Every row belongs to one group in each of 4 separate groupings. Each group adds its own fixed numbers to the row, and there is some noise. The rows also spread widely along 15 directions, which tell nothing about the answers.
In the rows, 128 means zero.
Some rows, each with its group in each grouping after it:
[114 127 182 121 151 122  81 143 116  73 117 140  94 141  99 153  97 131
 116 121 151 173  90 107 102  98 127 145 145 107 172 162 172 153 155 121
 121 151 161 145 143  77] | J185 (0) (2) J986
[152 132 150  98 102 135  87 169 104 121 120 137 140 160 133 150 166 168
  95 108 157 139 141 105 122 122 125 140 146  94 120 134 156  99  86  95
 103 124 150 134 154 136] | J41 (3) (3) J598
[151  95 136  91 153 110  97 165  93 116 101 115  92 126 136 117  71 137
 103 142 126 156 139 149 118 148 114 106 128 132 112 158  88 124 190 125
 147 140 156 130 173 140] | J327 (1) (1) J447
[164 135 108 117 134  87 125 111 131 147 149  88 106 149 118 151 133  68
 125  84 118  55 108 166 101 195 114 177 116 132 101  90 107 155  84 163
 123 131  79 123 138 171] | J185 (1) (1) J605
[122 133 118  73 113 122  76 138 115 105 131 115 119 166 125 147 144 111
 159 120 139 150  99 110  83 106 113 140 140  97 138 123 160 121 101 170
  88 118 123 142 155  86] | J522 (0) (2) J986
[141 134 118  99  94 157  92 161 134 111  91 164 117 114  97 171 160 166
 122  85 136 153  44 142 138 142 117 160 101  92 138  84 187 148  43  77
  98  90 167 114 119 175] | J41 (2) (0) J605
[182  60 102 125 138 165 123 136 129 142  99 183 146  86  88 132 122 103
 126  99 155 124  73 140 179 173 118 191 109 124 107  56 144 128  68 112
 107 124 167 134 131 148] | J327 (3) (4) J447
[137 113 104 123 123 174 138  70 118 158 162 117 129  68 143  86 131 130
 159 146 122 161 116 149 136 133 106 115 150 127 190 125 125 133 112 150
  82 163 132 120 127 101] | J522 (2) (3) J598
[178  91 106 120 150 139  66 118 135 129 148 126 125 154 134 144 107  95
 141 165 140 127  92 134 106 117 105 121 128 107 147 120 136 124 131 174
  98 154 171 120 173 134] | J327 (2) (4) J605
[128  98 155 126 143  99  89 124  63 125 125 142  81 120 106 148 127  94
 102 126 137 173 141 140 119 165 143 107 137 144 118 100  47 133 155 120
 145 186 123 159 127 140] | J522 (0) (0) J598
[138 114 104 126 122  87 161 142  84 143 150 123 132 139 115 109 170  94
 141 126 157  93 181 155 111 135  99 137 176 129  89  86 127  87  70 165
 144 179  96 150 134  95] | J41 (0) (3) J986
[ 94 139 152 141 108 119 145 151 110 118 117 136 124 118 124 111 161 153
  92  97 125 133 159 113 132 137 138 125 149 162 115 139 147 136 109 110
 147 128 112 135 103  94] | J185 (0) (2) J598
[129 118 131 105 136  85  99 180  93 100  90 119  70 136 116 136 102 129
  86 110 110 154 127 140 116 158 137 106 121 172  78 146  94 145 163 111
 176 122 139 113 147 153] | J522 (1) (1) J598
[ 78 109 106 156 110 153 148 156 186 122  87 132 143 105  97 104 123 126
 113  82 117 123  80 133 152 141 121 137  82 125  81 135 182 137 100 117
 121  86 115 132 122 155] | J327 (2) (4) J986
[119  76 150 167 153 136 170 120 128 125 117 146 150 118 108 115 102  98
 131 135 164 124 144 129 152 123 137 139 123 114 118 131 105  87 148 112
 123 162 132 165 126 101] | J327 (0) (3) J598
[118 132 119 142 117  99 157 103 121 137 136 111  89 115  93 145 118 121
 162 122 132 137 131 150 149 100 134 112 142 121 117 105 150 118 113 104
 138 155 113 133 129 134] | J41 (2) (2) J986
[129 182  97 184 125 135 142  94 190 127 153 102 134 183 146 156 170 119
 169 141 133  95 119 114 156  33 189  89 104 151 116 111 157 105 152 126
 133  94 115 111 137 150] | J327 (0) (4) J598
[137 149 141 147 139  91 145 161 168 122 122 130 174 128 125 137 122 132
 160 211 141  57 118 196  98 116  82  91 103  91 122 115 103 114 155 124
 161 130 161 130 101 165] | J185 (0) (0) J986
[209 200 140 146 157 132  96 156 134  99 125 128  89 134 136 159 140 181
  92 141 162  82 101 203 134  94 102 129 144  89 181 143 150 107 135  89
 141 153 173  97 177 200] | J327 (1) (0) J598
[104 127 122 114 110 109 118  93  98 133 157 101 117 133 143 129 129 107
 177 158 137 166 165 122 103  93 127  94 164 119 128 124 110  89 137 147
 111 168  90 161 147 103] | J185 (1) (0) J598
[144  87 110 141 137 131 132 104 103 131 140 153 113 108 110 135 126  97
 164 142 155 161 125 143 138 112 124 135 150 122 141  81 139 102  97 123
 123 182 141 150 138 110] | J41 (1) (0) J605
[136 108 115 109 122 186 120 134 136 130 121 124 149  58 144  91 110 160
 131 143 132 142  89 155 121 165  62 132 134  93 187 161 144 125 113 135
  80 125 162 119 147 133] | J41 (1) (4) J598
[139 118  88 160 144 199 104 136 120 140 125 136  81  43 128  55 145 159
  53  76 127 167 116 160 172 156 105 121 145 167 142 144 188 151  96 136
 128 157 134 102 168 166] | J41 (3) (4) J447
[144  97 136 100 106 109 150 144  67 142 120 138 106 130 127 122 136 144
 119 115 144 135 174 140 132 142 121 155 173 116 126 109 122  95  87 122
 125 168 116 152 135  87] | J327 (2) (0) J605
[189 126 114  92 157 110  98 145 112 118 125  89  92 155 142 141  76 130
 129 150 149 116 133 161 121 101 105 128 143  89 132 160 135  90 154 143
 117 150 149 120 209 150] | J41 (1) (0) J447
[162 158 130  62  99 105  82 202 141 142 105  74 145 192 181 150 139 185
  96 139 116  76 138 155  84 164 104 110  96  74 103 154  90 110 138 132
 113  70 137 112 169 204] | J522 (1) (4) J605
[176 155  95  79 130 133  84 130  82 121 133 114  58 131 145 147 138 141
 137 119 130 165  99 172 115 131 124 124 138 131 159  91  98 143 124 134
 124 146 139 106 167 155] | J522 (1) (3) J605
[110  76  98 126 118 118 149 133 131 149  96 130 111  80 100 111  86 121
 138 123  95 154 117 146 166 156 131  99  95 157  77 102 120 142 130 104
 148 112 129 125 118 163] | J327 (2) (0) J447
[149  93 150 107 124  99 145 134  87 137 139 125 120 112 122 112 103 142
 134 150 133 129 166 133 119 130  95 140 188 114 148 145 156 111 106 140
 120 168 140 140 136  68] | J327 (2) (0) J447
[177  88  98 112 155 165  49 153 180 136 100  87 136 163 139 137  76 139
  82 130 125 147 103 119 163  98 149  87  65 101  93 180 163 106 175 118
  95  88 191 104 217 218] | J522 (0) (3) J986
[133  90  45  54 108 153  97 151 119 124 104 119 101 159 160  91 123 108
 126  92  85 163 116  89 128 135 149 137 111 203  96 128 155 151 119 198
 118  76 118  94 165  68] | J327 (2) (2) J605
[ 86 115 173 208 143 130 194  83 121 118 148 160 104  59  83 109 125 124
 153 130 160 161 108 163 139 106 119 139 162 114 182 119 157 133 106  92
 130 204 135 156  76  78] | J522 (2) (1) J605
[181  96  67  89 130 108 129 137 129 155 118  98 116 153 159 124  90 126
 148 158  92 129 168 122 167 101 165  94 116 185  81 114 121 109 172 138
 157  93 149  95 173 135] | J327 (1) (0) J447
[134 110  91  94 139 133  90 169 108  89  87 144  89  77  98 122  93 124
 145 136 131 167  58 173 117 135  72 120 123 126 115 113 164 141 103 138
 126 124 164 122 155 153] | J185 (0) (0) J447
[133 156 170 120 103  66 171 125 100 139 136 105 111 146 112 179 138 144
 150 121 122 104 153 139 122 146 152 139 145 122 129  97  85 134 121  77
 149 127 111 131  92 128] | J522 (1) (3) J598

New rows, each followed by its group in each grouping:
[140 100 154 174 164 126 153 113 134 122 136 157 124 118 113 138 112 114
 131 157 136 128 122 134 146 118 156 131 123 154 173 114 120 151 167 113
 157 159 174 122  97  91] | J41 (0) (0) J605
[189  97 147 138 148 144 133 117 168 132 116 146 148 145 122 166  96 135
 130 130 135 107  97 114 169 120 163 171  94 118 164 113 150 135 144  87
 115 107 191 112 132 125] | J327 (1) (2) J605
[ 58 152  80 127 101 145 163 156 139  93  81 133  90 119 109 103 146 135
 151  70 140 170  91 142 153  76 143 131 110 138  72 119 189 111  91 114
 132  97  81 134 132 118] | J41 (2) (0) J447
[ 91  77 104 100 112 124 140 182  96 110  80 168 118  86 113 103 116 123
 145 135 121 169 120 154 117 169  96 120 118 145  91  92 103 120 113 121
 153 128 131 150 113 117] | J327 (1) (0) J605
[114 115 121 154 137  98 154 149 116 112 126 129 119 132 114 107 130  98
 132 134 148  98 160 144 117 116 108 116 152 142  88 135 137  88 115 150
 154 162 104 148 141 103] | J327 (0) (2) J598
[139 119 119 131 140 158 105 120 103 140 146 127 107  98 142  96 143 118
 115 124 152 136 119 172 106 162  94 137 141 105 160 119  99 123 115 168
 101 180 110 144 153 135] | J522 (3) (4) J605
[122 128 157 169 143 157 114  94 174 115 160 165 183 159 136 146 167 101
 156 153 143 133 106  89 118  88 161 131 112 137 167 104 123 141 153 130
 116 135 152 137  95  80] | J327 (1) (3) J598
[170  74  76  73 156 174  80 109  83 143 141 118 109 111 183  75  92 109
 135 166 131 191 148 146 117 142 109 108 140 147 161 135  70 119 175 193
 101 177 149 128 189  92] | J185 (1) (3) J605
[159  97 125 132 140  83  96 113 121 138 144 119 120 163  92 155 123  68
 133 120 160 101 131 134 118 123 113 140 137  98  69  94 139 103  80 150
 114 176 112 159 158 150] | J185 (2) (2) J447
[ 95 103  97  77 119 159  69 158  89  90  87 134  84 130 122 119 124 119
 123  82 143 215  86 103 123 117 129 137 129 131  93 123 156 129 108 152
  92 111 118 152 174 107] | J185 (0) (4) J447
[ 93 167 107 105 100 114 157 102 122 118 139 111  92 119 117 141 143 119
 189 106 107 148 101 139 116 115 141 144 140 143 157  91 141 158 116 132
 132 112  85 123 105  91] | J41 (1) (0) J986
[139 187 126  88 103 143  80 151 109 130 123 103  92 174 165 126 176 173
  83  80 144 147 153 133 127 104 160 135 134 108 133 144 130 110 135 130
 115 122  93 129 176 142] | J522 (3) (0) J986
[115 122  92  65  90 128 134 141 132 138 119  90 158 157 153 135 124 137
 196 159 123 142 133 123 111  97 123  96 108  95 109 118 119  94 136 141
  99  81 128 131 146 118] | J41 (0) (3) J986
[146 115 104 141 130 141 102  68 149 158 168 119 138 118 119 148 151  79
 161 127 117 136  97 129 131 146 142 118 109 139 137  72 103 148 107 139
  99 139 121 123 123 162] | J522 (1) (3) J598
[129 125 123 145 138 116 194 149 182 137  96 103 164 115 139 116  80 132
 138 156 120  59 131 178 144 150 119 118  72 116 107 157  86 109 184 104
 151  96 133 113 121 168] | J41 (1) (0) J598
[116  92 157 129 124  79 125 109 103 143 156 110 107 154 108 163 119  96
 134 118 107 143 153  99 109 160 156 129 136 149 118 100  97 160 131 122
 141 151 114 139 110 113] | J41 (1) (3) J605
[141 118 106  92 111 117  70 134 124 138 109  75  63 165 133 172  84 138
  97  90  80 178 119  79 162 131 200  91  89 175  84 145 122 158 183  97
 134  68 133  94 179 190] | J41 (3) (4) J598
[ 92  83 135 161 130 159 152  98 171 147 120 120 151 107 128 117  96 114
 152 132 132 155 108 124 153 131 149 119  83 104 133 130 111 120 157 110
  97 123 130 153 121 139] | J522 (1) (4) J605
[141 168 125 111 135 145 126  75 122 106 139 117  69  97 112 167 102 139
 210 141 134 168  53 157 135  76 131 125 135 101 215  95 144 152 144 110
  99 126 141 117 135 122] | J327 (0) (2) J447
[ 81 101 109 112 116 192 136 142 153 135  77 130 152  78 159  70 108 151
 118 120 119 176 114 144 152 157 135 101  68 126 122 156  77 116 180 114
 106  95 122 139 129 146] | J522 (1) (0) J598
[126 144 130 142 119 124 171 126 154 133 142 135 174 119 142 106 149 131
 170 178 141  72 131 163 103 120  84 116 133 108 150 122 114 106 122 146
 127 138 126 131  96  96] | J327 (2) (2) J598
[147  63 137  91 156  89  84 214 119 102 110 111 153 190 137 104  74  92
  94 164 160  80 150 145  46 152  42 137 137  64  73 200 130  70 127 203
 111 165 146 154 201 110] | J327 (2) (3) J605
[196 129 147 140 172 126 145 102 137 132 122 128 122 132 123 149  96  98
 115 119 159  68 109 171 151 160 137 186 105 108 154 117  68 130 163 118
 126 157 133 129 139 139] | J185 (1) (2) J598
[177 121 127 144 156 134  91 161 113  89 121 171 107 129 107 137 138 140
 119 135 173 149 104 139 136  73 109 139 165 127 129 117 205 102  96 109
 140 159 190 126 166 118] | J327 (1) (1) J447
[123 144  84 130 145 120 125 139 131 115 130  95  78 114 148 107  98 122
 150 163 114 135 122 184 109 109 104  76 118 141 127 143 118 122 170 155
 156 145 122 108 167 160] | J41 (1) (0) J605
[180 101 106  65 137 116  96 146  84 133 119  91  79 134 124 127  83 114
 106  86 126 129 125 140 122 168 109 167 141 115 109 136 131 126 116 155
 104 133 111 124 199 141] | J327 (3) (3) J447
[103 170 117 151 122 120 137 122 105 139 148 111  92 183 164 109 206 109
 102  81 148 120 179 142 118 124 177 132 135 157 101 101  66 115 138 162
 152 161  43 151 134 116] | J522 (1) (4) J605
[ 51 173 101 166 106 162 187 117 183 113 119 123 134  60 112  92 148 137
 190 117 132 126  61 189 125 115  93 125 106  97 150 111 161 134 101 123
 116 109  90 134  97 142] | J522 (1) (4) J986
[ 84  61 124 139 140 176 169 172 131 105  74 179 158  70 136  56  87 146
 141 174 151 169 109 158 135 135  86 115 108 116 135 148 105 104 165 128
 130 142 172 152 109  73] | J327 (2) (4) J605
[177 123 102  75 117 110  73 152  93 119 134 108 105 138 113 157 128 131
 153 146 149 129  99 151  97 116  72 134 170  77 139 114 178  99  68 154
  92 139 161 129 183 141] | J522 (0) (4) J986
[ 82 124 201 124 103 105 136 103  78 119 102 111  73 146  85 190 111 128
 122  55 162 175 139 107 144 137 179 152 129  65 119 119  82 101 135  55
  94 148  65 200 134 144] | J327 (0) (2) J598
[110 117 149 151 117 143 172 114 144 147 125 146 134  69 115 114 131 147
 131 114 110 130 103 149 144 171 136 141 103 142 159 105 120 171 121  89
 134 116 140 119  71 129] | J522 (3) (1) J605
[119  91 170 150 126 100 101 149 148 120 135 118 152 188 112 173 123 129
 125 146 141 146 144  76 118  76 156 102 123  98  99 142 180  98 117 100
 113 125 169 147 140 129] | J522 (0) (3) J605
